The first 5 rows are patterns. Each new row is the sum of 2 different patterns, raised or lowered, with some noise. Before adding, each is slid sideways (what falls off one end comes back at the other) and multiplied by a number that may be negative. Names go in the order of the patterns.
(in the rows, 128 means zero)
Some rows, each with the names of its patterns after it:
[159  92 129 100 105 150 112 119 131  97 119 113  96 136 142 128  97 181
 138 112 132  94 119 118 134 151 134 123 136 109 125 139 130 116 128 125
 158  98 148]
lop
[133 115 103 132 129 140 105 109 156 156 161 126 117 164 161 134 115 148
 121 135 145 114 120 101 136 151 132 149 118 122 135 116 100 134 105  79
 124 142 105]
fedu
[124 152 155 110 146 121 148 144 189  92 151 112 125 137 116  94 137 156
 165 129 124 150 125 146 141 122 132 135 117 147 119 101 135 157 152 121
 102 129 129]
vap
[135 130 135 173 138 134 105  85 108 116 123 147 162 108 111 116 162  81
 127 146 159 130 122  88 117 157 138 147 111 133 103  91 126 132  97 131
 130 125 107]
Refof
[ 96 179 150 116 131 126 189 129 120 149 142 142 144 125 105 181 156 105
 176 150 104 137 103 155 113 108 129 121  97 135 108 162 119 173 112 163
 133  92 161]
sulep

New rows, each followed by the names of its patterns:
[165 148 161 139 126 129 130 129 150 140 139 150 142 135 139 130 147 126
 125 174 140 158 144 122 161 150 144 157 148 143 151 134 132 130 163 103
 132 145 140]
lop Refof
[130 116  92  77  92 119 117 123 100 101  79  92 119 126  83 105 126 120
  94 107 119 110 147 123 106  85  61  96 109 105 133 131  89  97  93 122
  72  96  99]
fedu Refof
[164 136 165 123 189 132 114 158 170 147 151 115 179 145 183 159 201 141
 138 172 142 204 219 112 173 137 196 161 134 140 170 185 195 150 130 211
 171 149 199]
vap sulep
[102 105 107 110 143 127 100 101 125 114 115  98 152  88  94 143 121 145
 161  78 138 115 109 145 116 112 146 118 118 114 139  76 103 136 116 141
 122 125 103]
lop vap
[129  71  97 131 108 105 129 101 126 159 118 133  93  78 108  95  99 129
 160  64  89 108 141  83 114 133 136 101 102  74  96 148 122 123  93 122
  87  77  93]
lop Refof
[116 121 103 161 109  98 159 117 141 152 101 141 127 118 132 145 131 159
 120 111 129 164  76 109 127 122 157 125 135 114 102 121 128 116 145 122
 119 133 134]
lop vap
[ 32 142  97 114 119  98 112 153 107 101  70  95 112  77 120  98  95 123
 124 100 136 122 122 129 119  81  97 133 134 109 102 129 100  68 111  74
 119  99  73]
fedu vap
[156 149 148 147 173 125 137 169 127 176 131 164 125 129 162 133 159 135
 138 145 145 157 116 149 130 158 126 118 165 148 180 137 118 170 129 135
 183 149 172]
lop sulep
[145 201 182 202 164 141 203 179 184 159 176 158 169 196 151 153 149 174
 187 172 180 148 176 179 146 156 175 137 125 152 183 139 161 152 140 156
 167 167 155]
fedu sulep
[152 176 158 176 132 149 197 152 176 191 153 185 149 166 112 160 132 161
 185 136 183 114 146 172 157 170 101 166 182 142 138 140 153 177 182 117
 141 172 109]
vap sulep
[139 105 146 149 145 174 147 142 163 137 147 169 144 151 171 147 158 116
 173 194 126 154 135 121 154 153 136 161 117 137 104 151 146 175 156 124
 203 183 137]
lop vap
[106 102  52 111  98  92  85  77  85  78 108 116 116  88  86  80  80 109
 100  82 103 110 111  90 139 118  62 111  73  88 126  83  88  90  88 101
  67  56  80]
lop fedu
[147 107  96 134 125 123 122  91 143 100 161 117 141 135 120 139 119 195
 140 104 143 117 174 143 115 136 123 149 148  98  86 133 143 116 128 112
 102 139  90]
fedu sulep
[176 125 164 142 147 162 142 162  96 142 173 141 161 113 141 165 146 157
 135 136 178 189 148 140 164 153 166 176 144 185 137 171 181 148 155 158
 159 184 141]
fedu sulep
[ 98 125 123 109 115 102 104 123 116 135 112  99 111 110 118 118  98 133
 118  99 140 136 128 118 115 119 124 125 125 117 115 137 119  96 102 113
  93 115 105]
lop fedu
[ 40 129 135  86 131  57 113 116 110 129 137  96 129  62 110  75 122  67
 101 135 100 110  77 111  88 104  86  36 122 101  81  97  70  86  97 101
  67  93 126]
lop sulep
[108 156 132 125 127 119  91 145 159 160 139 144 148 142 173 145 120 148
 136 129 162 122 108 132 170 162 111  95 115 135 134 134 138 113 154 116
 153 142 177]
fedu vap
[147 168 139 152 175 139 125 154 142 173 149 166 199 165 174 166 135 132
 173 156 176 122 165 158 162 150 146 136 182 162 128 164 160 152 163 166
 193 166 197]
vap Refof
[137 153 168 188 178 166 159 147 117 181 187 165 113 186 162 157 131 155
 165 180 153 142 140 145 162 144 146 210 147 163 187 150 162 179 171 137
 136 151 121]
vap Refof
[169  87 140 107 168 143 215 131 157 114 158 139 119 101 161 152 166 127
  86 145 122 171 185 145 147 144 103 119 142 122 150 129 199 126  90 105
 131 133 193]
vap Refof
[147 167 144 131 152 162 164 169 116 183 149 127 145 167 163 164 203 148
 143 150 147 150 169 186 177 161 176 163 146 159 180 156 150 155 129 174
 135 188 208]
lop Refof
[152 126 133 137 143 142 132 132 153 135 145 158 126 138 136 136 160 134
 132 142 124 143 138 128 150 158 142 138 180 149 133 152 128 144 147 144
 152 142 149]
lop fedu
[159 175 177 131 149 180 146 183 151 157 133 183 136 172 181 125 164 195
 152 158 138 165 160 132 159 150 147 175 159 149 169 153 168 182 140 156
 131 149 200]
lop vap
[113 109 141 103 129 108  93 102 125 142 145 149 117 144 108  80 138 132
 153  86 160 127 107  94 123 122 147 150 101  99 119 142 103 145 143 130
 107 140 116]
Refof sulep
[ 83  85 101 106  83 120 107  61 111  91  99 113 153  60 107  84  93 108
 106  68 107 110 109  87  86 113 102 129  97  82  93 118  62 113  94  85
 102 120  98]
vap Refof
[ 98  82  89  69  85 115 116 110  85  87  87  86 103  93  89 102 104  97
 102 110  97  97 118  84  87 108  89  87  95 120  94  82  68  79 101 130
  49  81  79]
fedu vap
[141 147 159 127 128 147 151 142 112 157  94 198 142 149 162 146 157 198
 146 134 136 143 144 130 171 101 132 164 143 163 164 138 153 159 139 126
 123 166 174]
lop vap
[ 93 111  89 111 108 152  61 124 104  79 106  77  66 115 109 118 102  82
 108  90  95 111 102 102  89 117 116  86  84  87 114 110  98  94 103  97
 100 106 114]
lop vap
[115 109 132 104 126 153 105 148 128 115 120 134 121 103 136 124 112 110
 128 126 108 117  81 111 138  82  95 130 125 122 114 125 122 130 130 149
 115 117 105]
fedu sulep
[129 163 129 146 102 136  86 151 100 127 173  96 168  93 111 137 124 139
  83 133 142 116 113 112 125 132 158  77 103 137  99 106 163 127 155 112
 159 151 125]
vap sulep
[104 151  80 104 126 142 133 152 120 167 107 146 130 176 143  69 197  99
 165 128 117 137 159 198 108 115 136 157 140 165 155 109 178 180 105 175
 153 122 133]
Refof sulep
[149 121 123 135 128 141 134 127 139 130 127 155 122 105 139 145 147 131
 108 128 125 132 149 136 107 129 123 144 127 157 101 147 111 129 131 114
 110 136 155]
fedu vap
[ 58  39 107 121  63  40 137 119  66 108  62  74 104 112 143  95  72 101
  61 106 113  93  99 125  90 146 120 118 111  90  94  86 103 114  83  79
 122  89  63]
lop fedu
[180 182 197 150 112  91 170 171 142 130 176 143 146 126 146 170 169 173
 156 141 111 145 156 200 183 155 156 157 127 170 140 177 129 137  91 152
 124 165 176]
vap Refof
[139 158 138 156 132 145 124 117 124 125 108 103 133 166 105 152 137 115
 148 156 149 127 106 172 148 181 123 127 192 158 161 105 151 139 147 159
  99 131 118]
fedu sulep
[117 104 109  89 138 136 114  54 198 133  69 124 126  88 151  92 107  84
  70 122  96  99 145  90 136 125 146  88 142 129  65 135  70 115 118  89
 129 142 181]
Refof sulep
[138 143 148 132 135 132 113 142 147 105 129 138 125 122 120 137 108 122
 131 133 102 124 134 162 142 152 116 167 149 115 140 124 152 145 133 124
 124 146 135]
fedu sulep
[196 131 114 189 129 169 154 133  91 176 149 183 131 118 136 186 152  95
  88 145 166 113 160 128 125 169 155 168 155 113 157 160 154 129 122 168
 201 145 169]
fedu vap
[143 153 148 172 149 146 174 177 168 166 153 132 171 176 145 185 153 156
 158 131 156 143 143 168 153 124 152 134 179 146 188 157 174 153 143 171
 133 183 173]
Refof sulep
[184 155  72 143  89 109 166 102 111 114 109 129  81  63  99 136 131  58
 146 126 116 107  93 106  97 139 151 151 109 108  99  99 141 128 103 131
 142 144 111]
lop fedu
[124  74  63  97 118  70 122  85  62 118 130 144  85  55  95  79 104 123
 113  95 140  87 136 160 152  56 141  81 109 131  85  70  95 143 147  73
  68  84  99]
fedu vap
[121  87 110 149 118 137  87 123  77  97  97 116 110 102 132  90  90 125
 115 121 118 121 123  89  79  95  99 113 139 115  88 114  84 128  94 111
 139 123 123]
Refof sulep
[161 104 175 130 120 158 139 119 164 117 165 131 199  97 168 154 104 189
 114 193 158 117 140 141 194 151 135 154 153 161 155 139 102 206 156 102
 205 160 132]
lop sulep
[114 147 138 152 151 180 164 163 177 168 135 160 145 168 158 142 140 111
 155 155 142 154 137 154 156 111 104 154 165 140 130 170 136 145 133 163
 144 155 151]
fedu Refof
[ 58  90  81 118   4  90 112  95  80  75  48  87 133  50  80 100  52  54
  88  82 117  45 108 111  88  82 124  88 114  92 107  55  89  30  73 116
  58 134  69]
Refof sulep
[150 120 126 112  71 144 115 152 147 101 113 121 145  94 116 110  84 122
 137  94 106 139 112 104 148 139  82 107 124 157 134 102 107 142 124 126
  93 154 105]
fedu sulep
[122 117 126 150 133 105 134 113 123 139 123  95  92 141 122 119 152 113
 132 119 122 112 129 111 100 118 144  92 132  95 112 113 124 149  93 124
 124 137 156]
fedu sulep
[122 101  77  98 102 109 172 124 134 122  93  89 149 127 114  67 159 118
  89  88 105 116 156 124  85 112  89 135 123 136 136 107 115 156 113 113
 120 125  96]
vap Refof
[148 154 168 122 155 152  98 148 125 127 141 147 132 133 103 131 130 132
 149 135 135 108 183 144 138 157 116 131 144 142 153 144 145 141 124 133
 128 136 127]
lop Refof
[115 107 122 150 128 113  84  75  88 104 109 125 143 104  96 110 154  75
 106 134 135 117 115  77 101 130 126 132  88 106  80  82 113 102  75 111
 117 102  97]
fedu Refof
[ 94 159 100 135 147 141 129 154 129 124  92 145 140 109 153 129 147 142
 122 132 138 129 155 163 143 132 114 164 200 143 131 162 114 124 177 122
 147 114 141]
fedu vap
[133 195 164 151 140 140 158 147 159 168 158 158 172 130 148 175 144 144
 169 154 186 133 177 185 139 163 154 143 180 138 158 145 147 142 149 153
 153 180 143]
lop sulep
[ 31  15 149  62 132  69 100 123 123  90  97  52 111  63  81  51  92  47
  93 124  54 134  25  80 128  83  68  12  98 124  71  78  82  56  72 132
  25  72  98]
vap sulep
[ 81  87 101  89  85  74  65 103 106  91 116  72  96 118  80  52  80  81
  78  89 101  79  79  64  88  83  99  87  65  35 140  96 128  95  78 127
 141  90  63]
fedu vap
[139 126 155 140 103 149 125 127 131 132 112 156  95 105 138 131  88  87
 124 122 149 129  99 114 103 104 118 107 129 125 120  92 117 131  99  83
 159  99 105]
lop sulep
[112 101 123  82 102 120 121  99 104 102  91 125 131 132  95 105 133 142
 153 117 102 149 145 139  92 145 128 105 133  91  98 106 117 134 123 120
 105 105 108]
lop fedu
[ 75 126 145  86  86 108 114  74 129 113 102 108 145 138  94  73 106  94
 143 123  89 118 129 114 132 173 135  99 133 123 123 135 109 121  96 133
 125  59  78]
fedu Refof
[ 94 109  97  81 115 109 123 126  96 105  76  82  94  92 106 131 121 103
 121  98 116  87 100 122 137 102  99  71 109 132  93  99  74 107  93  60
  82 102  92]
fedu Refof
[ 99 127 151  69 117 146 146 124  88 112  92 117 161 135 130 145  78 102
 125 121 122 130 135 146  93 113 121 154 109 118 140  96 115 111 118 109
 115 144 106]
lop Refof
[ 84 100  96  98  73  80 116 102  68  88  70  87 129  51  73 117  45  78
 107  73 121  88 110  94 131 110 111  96  92  69  99  70 125  77  93 130
  64 120  69]
lop sulep
[106 134 102 102 127 113 147  89 136 146  95 121 112 101 140  95 116 103
 104 100 107 111 111 139  99  90 157 123 108  98  96 116 104 117 128 117
 116 132  86]
lop sulep
[136 168 170 144 155 126 157 160 128  90 104 150 150 122 113 139 151 112
 146 136 122 164 151 163 132 124 137 122 138 161 126 138 185 134 176 199
 135 134 168]
lop fedu
[164 123 147  97 134 104 148 175 119 159  96 108 132 134 143  69 140 147
 119 117 130 126 146 180  97 118 148  76 111 155 128 170 131 143 147 133
 160 144 132]
Refof sulep
[ 98  55 131 113  82 116  52  65  80  82 121 103  82 108  94  84 120 131
  82  80 107 118  71 130 120  54  84  81  83  92  55  57  96  70  56  52
  55 110  90]
lop fedu
[139 142 140 140 155 140 127 110 119 130 150 169 160 148 140 129 108 151
 153 146 111 169 138 137 106 144 154 150 145 108 123 135 143 132 155 150
 137 130 146]
lop Refof
